There are 4 ways to turn a row about zero (a turn may also mirror it). The second row of each pair is the first, turned, with some noise. The first 40 pairs use one turn. New pairs use 2 turns, one after the other, and a turn may come again.
Known pairs, each followed by its turns in order:
[ 3.03  0.62  0.45 -0.15 -0.04  2.99  1.30 -2.07 -1.94]
[ 0.05  0.10 -1.01 -1.98 -3.53 -1.62 -0.37  1.73 -2.46]
das

[-1.55  2.67  1.49  0.66 -1.15 -2.41 -2.96  1.93 -2.50]
[ 2.78 -0.67 -1.83  0.65  2.85  1.06 -1.88 -3.41 -1.48]
das

[ 1.99  0.85  0.04 -1.12  1.42  2.53 -1.10  2.17 -1.18]
[-0.26 -0.76  0.76 -0.64  0.80 -2.53  2.56  2.33  0.48]
rimo

[-2.09  0.86 -1.56  2.09  2.42 -2.97 -0.50  1.33  1.50]
[-3.14 -2.38  0.47 -2.00  0.82  1.54 -1.77  0.63  1.98]
dop

[ 2.72  2.18  1.60 -2.82  1.59 -3.05 -1.78  1.32  0.51]
[-3.00 -0.65  0.71 -0.33  2.37 -3.22  0.58 -1.07 -3.37]
zati

[ 1.97 -2.59  0.05  2.66  1.76  2.54  2.37 -0.75 -3.16]
[ 1.76 -2.29 -4.30  2.46  0.68 -1.35  1.45  0.52  2.48]
rimo

[ 1.75  0.90  1.46  2.68 -2.35 -2.57 -2.34  2.82 -1.00]
[-1.38 -1.88 -1.65  1.54  0.08 -4.12  2.67  1.86  1.24]
zati

[ 0.62  3.35 -1.53  2.65 -1.09 -2.32  2.38 -0.04  1.36]
[ 1.31 -2.99  0.52  1.81  0.29  2.30 -2.09  1.52  2.87]
dop

[ 0.62  2.39 -3.10  0.71  1.90 -1.61 -1.50  2.84 -1.56]
[ 1.96  0.16 -0.98  1.60  0.25 -1.97  3.87 -2.08 -2.48]
zati

[-1.78 -1.04 -0.50 -1.13 -2.69  2.43  1.82 -2.59 -0.23]
[-0.69  1.93  3.08 -1.89  0.42 -0.44 -1.32  2.87 -1.57]
das

[-2.57 -1.85  2.78  2.25  3.06  1.77  2.23  2.34  0.16]
[-3.25  1.64  3.23 -0.28  1.20 -3.55 -0.19  1.94  1.57]
dop

[-2.89  2.16 -1.76 -2.84  1.27  0.92  2.41 -3.24  0.13]
[ 1.24 -1.24 -0.16 -4.48  0.71 -0.93 -3.42 -2.02  1.57]
rimo

[ 0.21  1.42 -1.48  3.13 -0.74  2.12  1.49  3.07 -3.20]
[-1.00  1.36  0.83  0.79 -2.18 -0.25  0.31 -4.07 -3.87]
das

[ 0.08  0.31  0.42  0.33 -0.88 -2.86 -0.37 -1.12 -1.49]
[-1.65  1.19 -1.91 -0.05  0.44  1.14 -1.36 -0.03 -1.41]
rimo

[-1.03  1.44 -0.65  0.49  2.79  1.95  2.43 -0.63 -1.07]
[-1.69 -0.26  0.15 -1.17  0.15 -1.52  3.14  0.05 -2.52]
das

[-0.89  0.77  2.80  0.82 -3.26 -0.44 -0.26 -0.76 -1.16]
[-0.49 -1.00 -1.58  3.49 -0.97 -0.91  1.08  1.52 -1.01]
dop

[-2.72  2.99 -0.94  0.62 -0.94 -3.38 -1.47 -1.98 -0.14]
[-2.41 -1.86 -2.51  0.85 -1.24  3.82 -0.56  1.43  0.42]
dop

[-2.56 -2.92  0.72  2.96 -2.76  2.78 -2.03  0.78  0.42]
[ 4.78  1.69  1.03  3.50 -1.16 -0.38  0.41 -0.08 -1.57]
rimo

[-1.26  1.79  2.73  1.16 -0.61 -0.63 -2.03  2.86  1.27]
[-0.62  2.73  1.51 -0.32 -3.03 -0.07  2.42  0.20 -1.84]
rimo

[ 0.90  1.85  2.94 -2.85  2.54  3.34  0.50  1.72  3.20]
[-0.88  0.70  3.63 -2.14 -1.46 -2.51  2.82 -0.10  4.07]
rimo

[-2.50  1.25 -0.49  3.04 -2.76  2.60 -2.16  0.69  3.35]
[ 4.22  0.72  5.08  1.10 -0.16  0.63  1.10 -0.86 -0.14]
das

[ 2.65  2.62 -0.65 -1.67  0.57 -0.60  2.80 -0.55 -0.48]
[-0.05  0.98 -0.32  2.26  1.77 -1.42 -2.65 -2.64 -1.45]
zati

[-2.01  3.05  2.18 -1.72  2.13 -0.26  3.02 -1.59 -0.70]
[ 1.26 -0.77  2.12 -1.36 -1.18 -1.59 -4.12 -2.73 -1.30]
zati

[-3.27  2.18 -2.62  2.71 -2.02  2.94  1.50 -1.75  2.19]
[ 1.19  0.36 -1.34 -0.15 -3.94  0.56 -0.17  2.86  5.15]
dop

[ 0.46 -1.77  2.40  3.36 -0.27  0.94  3.22 -0.59 -1.62]
[ 1.56 -2.95 -2.80  0.21 -0.36  0.60 -2.96  0.81  2.31]
zati

[ 0.83  0.31 -2.92 -2.51  0.88 -2.40 -1.76  3.37  0.36]
[-1.66  0.32  0.74  1.03  1.36 -0.42  4.41 -2.68 -1.93]
zati

[-3.27 -3.25  1.09  0.26 -1.36 -0.69 -1.20  2.97 -2.78]
[ 0.73  0.75 -0.60  2.99 -3.11 -2.71 -1.58  1.21 -3.34]
rimo

[ 1.68 -2.61  1.55  3.24  1.97  3.26  0.86 -0.79  2.38]
[ 0.38 -1.73 -2.76  0.07 -0.44  3.83 -2.14  3.50 -1.38]
zati

[-2.55  0.06  3.24  0.63  2.70 -2.38 -1.05 -0.97 -0.28]
[-5.34  0.37  0.11  1.26  0.41  0.28 -0.93  0.04 -0.85]
dop

[ 0.00  0.63  3.33  0.77  1.01 -1.27  0.42 -1.68  3.17]
[-2.56 -0.75 -0.51 -1.65 -1.92 -0.56 -2.88  1.32 -1.91]
zati

[ 1.44  3.20 -1.56  2.16 -1.23 -2.06 -0.60 -0.56  1.62]
[-0.51  0.25  0.08 -1.75  1.00  4.39  1.56 -0.05 -1.57]
rimo

[ 2.09  0.26 -3.31  2.35 -1.09  1.12  2.85 -1.19 -1.15]
[ 2.23  1.94 -3.28  3.12  0.19  1.04 -1.20 -1.06  1.26]
zati

[ 1.36  2.81 -0.71  0.72  3.32 -2.07 -1.30  2.20  3.03]
[-1.01 -2.85  2.32 -2.29 -0.17  1.42 -4.55 -0.77 -0.05]
dop

[-1.08 -1.19  3.31  3.20 -3.27  3.09  3.39  0.72 -0.65]
[ 0.89  0.49  0.73  3.83 -0.37 -4.69  1.90  3.14  2.04]
dop

[-0.91 -2.38 -2.48  0.98 -2.68  0.62 -1.98  0.39  0.27]
[ 2.55 -0.48  1.56  2.46  0.98  0.86 -1.13  0.82 -2.65]
rimo

[ 2.66  2.63  2.65  0.54 -1.26 -0.92 -2.70 -2.35  0.14]
[ 4.03 -3.24 -1.61 -0.57 -1.11 -0.02 -2.26  1.00 -0.60]
das

[-0.61  2.29 -2.69  1.71 -0.20  1.92 -2.02  3.06  1.47]
[ 2.35  1.19  1.75  0.20 -1.28  2.33  2.84 -3.16 -0.30]
das

[-2.24  1.23  0.21 -1.96 -1.59  3.05 -3.16 -3.14 -1.43]
[ 3.82  2.01  0.49 -4.16  1.61 -0.73 -0.87  1.45 -1.30]
das

[ 1.11  0.53 -2.02  1.22 -1.85  1.43 -2.61 -1.22  0.37]
[ 2.08 -0.77 -3.39 -0.95 -1.44 -0.57 -0.79 -0.49  0.36]
dop

[-0.87 -2.88 -0.01  2.31 -1.80  2.29 -3.38 -2.26 -0.31]
[ 2.70  1.73  2.63 -1.68 -0.73 -3.17 -1.97 -0.73  1.81]
das

New pairs, each followed by its turns in order:
[-2.93 -1.93 -1.58  1.44  2.73 -1.74 -2.65  2.92  1.41]
[ 0.49 -0.15  1.14  1.92  1.36  2.30 -2.80 -2.74  4.14]
zati zati

[-0.37  3.13 -0.73  2.15 -1.09  1.18 -3.25 -3.35  2.67]
[ 2.28  1.78  3.52 -2.02 -1.35  2.99 -2.37 -1.19  2.26]
dop das

[ 2.93  2.64  0.87 -3.19  1.96  0.26  0.47  2.06 -2.82]
[-3.38  1.74 -1.03  1.18  4.05 -0.13 -2.45 -1.79 -0.56]
zati dop

[-2.11 -0.78 -2.87 -0.62  3.11  0.37 -1.71  0.17  0.69]
[ 0.92  1.82 -0.56 -1.54  2.06  2.17  1.37  2.89 -0.36]
dop das

[-2.06 -0.60 -2.12 -0.71 -1.09 -2.43 -2.99  1.35 -2.41]
[-0.22  1.18 -2.58 -1.50  1.43 -1.29 -2.15 -3.66 -1.31]
rimo das

[-0.28  0.36  2.49  1.56  2.24  0.67  1.46 -2.71  1.28]
[ 0.01  1.35  1.69 -0.21  2.53 -0.79  3.44  1.21  0.80]
zati zati

[ 1.32  1.35  1.50  0.55 -2.90 -2.74  3.01 -2.96  1.32]
[ 3.38 -1.23  2.39 -1.37  3.01  1.86 -0.30 -1.99  2.19]
zati das

[ 2.57  2.35 -2.04  0.69  0.87 -2.19 -0.51 -0.56  1.29]
[-1.16 -1.85  0.45 -2.40  1.08  0.64 -0.56 -2.69 -2.06]
zati das

[ 2.07  1.74  3.10 -1.61  0.98  0.61 -2.63  1.00 -0.04]
[-1.47  0.04 -0.52 -3.41 -3.77  0.52 -0.81 -0.75  0.15]
rimo rimo

[ 0.95  1.13  1.76 -0.52  0.28 -3.29  2.28  1.65  1.20]
[ 3.19 -1.93 -0.63  2.60 -0.70 -0.49  1.07 -1.26 -1.23]
das rimo

[-1.29 -2.88 -1.63 -1.31 -2.94 -3.13  0.95 -0.93 -0.16]
[-1.16 -0.16 -4.04 -2.20 -0.68 -2.89 -0.92  0.78 -1.44]
rimo dop

[-2.92  2.66 -0.89  0.83 -1.73  1.92  1.91 -1.34 -0.92]
[ 2.66 -3.12  1.92 -1.32 -1.28 -1.64 -0.49  1.92  0.66]
dop dop

[ 2.99 -2.32  1.99 -0.43 -1.46 -2.10  1.93 -0.14  0.06]
[ 0.48  1.09  0.31 -2.70 -2.46  2.53  2.20 -0.24 -1.48]
zati zati

[-2.98  0.68 -2.25 -2.22  0.08  2.72 -1.39  2.53 -1.66]
[ 2.80 -0.03  3.03 -0.27  0.02  1.73  2.24  1.88 -3.08]
dop dop

[ 1.32  1.17 -3.05  3.15  2.92  3.08  2.32  2.98 -1.82]
[ 1.31 -2.59 -3.15  3.03  3.61  1.85  2.78  1.77  1.47]
zati rimo

[-2.54 -1.70 -2.25 -1.13  1.53  2.23 -0.48 -0.67  0.35]
[ 0.87  1.36 -1.06 -0.10 -2.46 -0.26  0.52  2.87 -2.55]
zati das

[-0.24 -2.91 -2.17 -0.15  1.14  2.58  2.35  3.22  2.95]
[ 1.85  3.53 -1.12 -0.01 -0.64 -4.51  0.49  1.45  2.33]
zati dop

[ 3.36  2.64 -2.66  2.49 -1.09 -1.63  1.88  2.17 -0.69]
[ 1.96  1.86  0.62 -1.15  0.11  1.70 -1.24  2.85  4.83]
das zati

[ 2.61 -1.64 -2.08 -1.10  1.48 -2.96  1.30 -0.87  0.85]
[-0.56  3.94 -0.35  0.67 -1.08 -0.54 -1.99 -2.36  0.70]
dop dop

[-2.45 -0.65  1.24  0.02  2.38 -2.88  3.38  3.22  2.19]
[ 0.93  0.99 -0.03  3.95  3.38 -3.37  1.14  2.47  0.12]
dop das

[-1.52  1.11 -1.93 -2.15 -2.92 -1.24 -2.48 -3.08 -1.26]
[ 4.58  1.77 -1.08 -1.38 -0.07  0.15  1.50  1.79  2.51]
dop dop

[-1.75  2.09  0.57  3.17 -2.35 -1.47  0.11 -2.18  0.45]
[-0.78  0.98  2.04 -0.53 -0.16  3.63 -1.19  1.55 -2.66]
zati rimo

[-1.36 -3.39 -1.77  3.36  1.51 -2.01 -2.53  1.73  2.64]
[-3.17  1.44  1.69 -4.18 -1.14  3.43  0.54 -2.34  0.06]
dop zati

[-3.08  2.00 -2.22  1.02 -2.58 -1.51 -1.86 -2.70 -3.23]
[-1.85  3.44  2.96 -1.10 -2.03  2.27  2.78 -2.30 -0.47]
dop das

[ 2.25 -0.71  1.03 -1.77 -3.07 -2.73 -3.18 -1.77 -0.53]
[-0.06  0.20  4.33  1.19  3.26 -0.66  2.05  0.53 -1.71]
das rimo

[ 1.48  1.41  1.50  0.62  0.06  1.16  3.05 -2.91  0.43]
[ 0.07  0.22 -2.07  1.29 -1.74 -1.99 -0.18  3.24 -1.59]
dop zati

[ 1.62  3.40 -2.66 -3.10 -3.23 -0.35 -3.00  2.63 -0.94]
[ 4.77  2.10 -0.79 -1.10  3.20 -1.92  2.75 -0.77 -2.76]
dop dop

[-2.34 -1.16 -3.14 -1.98  2.34 -1.31 -0.61  1.13 -1.29]
[-1.79 -0.97 -0.49 -1.96 -0.76 -1.04 -0.26  4.10 -2.12]
zati das

[-0.27 -3.07  3.25 -0.55 -3.13  0.38  2.01 -1.09 -3.01]
[ 3.11 -1.55  1.55  0.47 -1.66  3.06  0.71 -4.10  1.14]
rimo das

[-1.69 -3.27  3.16 -3.27  2.02  3.33 -0.75  0.69 -1.34]
[-1.08 -2.61 -1.63 -0.14  3.87  1.45 -1.38  0.02 -4.74]
dop das

[ 3.14  3.20 -0.47 -2.41  2.39  3.24  0.64 -2.18 -1.27]
[ 2.23 -2.10 -4.76 -1.59 -1.12 -2.16  0.68 -2.97 -0.81]
zati das

[ 1.36  1.67 -2.78  1.65  2.82  2.35  1.02  2.82  2.90]
[-3.57  1.60  0.27  2.46 -1.06 -1.83 -1.28  4.28  0.52]
rimo das

[-0.28 -3.33  1.52  2.25 -0.63 -3.04  1.96  2.29  1.22]
[-0.02 -0.68 -2.40 -2.15 -4.45 -0.22  0.65  2.66 -0.12]
das zati

[-0.83 -2.32  2.51 -1.00 -1.33  3.33  0.45  3.14 -0.75]
[-1.25  0.40  2.54 -0.29 -0.01 -5.01  0.50 -1.74  0.54]
zati dop

[-1.69 -0.20  0.51  2.08  1.40 -0.03 -2.03  0.42 -2.25]
[-1.65 -0.50  0.45 -3.12  0.43  1.96  0.85  1.37 -0.18]
dop dop

[-1.58 -0.42  0.72 -2.68 -3.05 -2.34 -1.36 -0.86  1.62]
[-0.33  0.28  1.25 -3.02 -1.28 -2.64 -2.97 -0.96 -1.50]
das dop

[ 3.12  1.53  2.67 -2.45 -3.26 -1.74  0.02 -0.26 -0.63]
[-0.94 -1.26 -0.68 -3.85 -3.45 -1.35  2.00 -0.84 -1.93]
zati zati

[-3.40 -1.96  0.01  1.45 -1.31  3.33 -1.17 -2.53 -2.48]
[-0.34  1.73  0.24  3.58 -3.09 -0.98  1.45 -4.00 -0.54]
dop zati

[-0.17 -2.07 -2.02 -3.19  1.05 -1.65  3.35  2.89 -1.13]
[-1.28  0.37 -1.03 -1.04 -1.85 -2.97  0.87 -0.52  5.20]
dop rimo

[ 0.92 -2.96  2.79 -2.19 -1.02 -2.93  1.49  2.11 -2.23]
[ 2.94 -3.35 -2.29 -2.24 -0.11  0.04 -2.84 -2.04  0.17]
dop zati

[ 2.25  0.82 -0.48 -2.67  1.53  0.95 -0.21 -2.15  1.88]
[ 0.23  1.05 -1.94 -2.52  0.47 -3.03  1.53 -0.04 -1.47]
zati rimo

[ 2.35  2.41  2.16 -0.09  1.23 -1.36 -3.03 -3.01 -1.91]
[ 1.64  0.54  0.52 -4.28 -0.21 -1.20 -0.29 -4.11 -0.50]
dop das

[ 0.51 -1.95  2.76 -3.02 -0.99  2.83 -0.92  1.17  1.35]
[ 0.52  1.11  0.88  1.51 -3.09 -3.81  1.84 -1.07  0.79]
zati rimo

[ 2.08 -0.28  2.13  0.99  1.11 -0.86 -1.24 -0.96  0.10]
[-0.90  0.60  0.58  0.22 -0.47  1.40 -1.21  1.63  2.64]
rimo dop

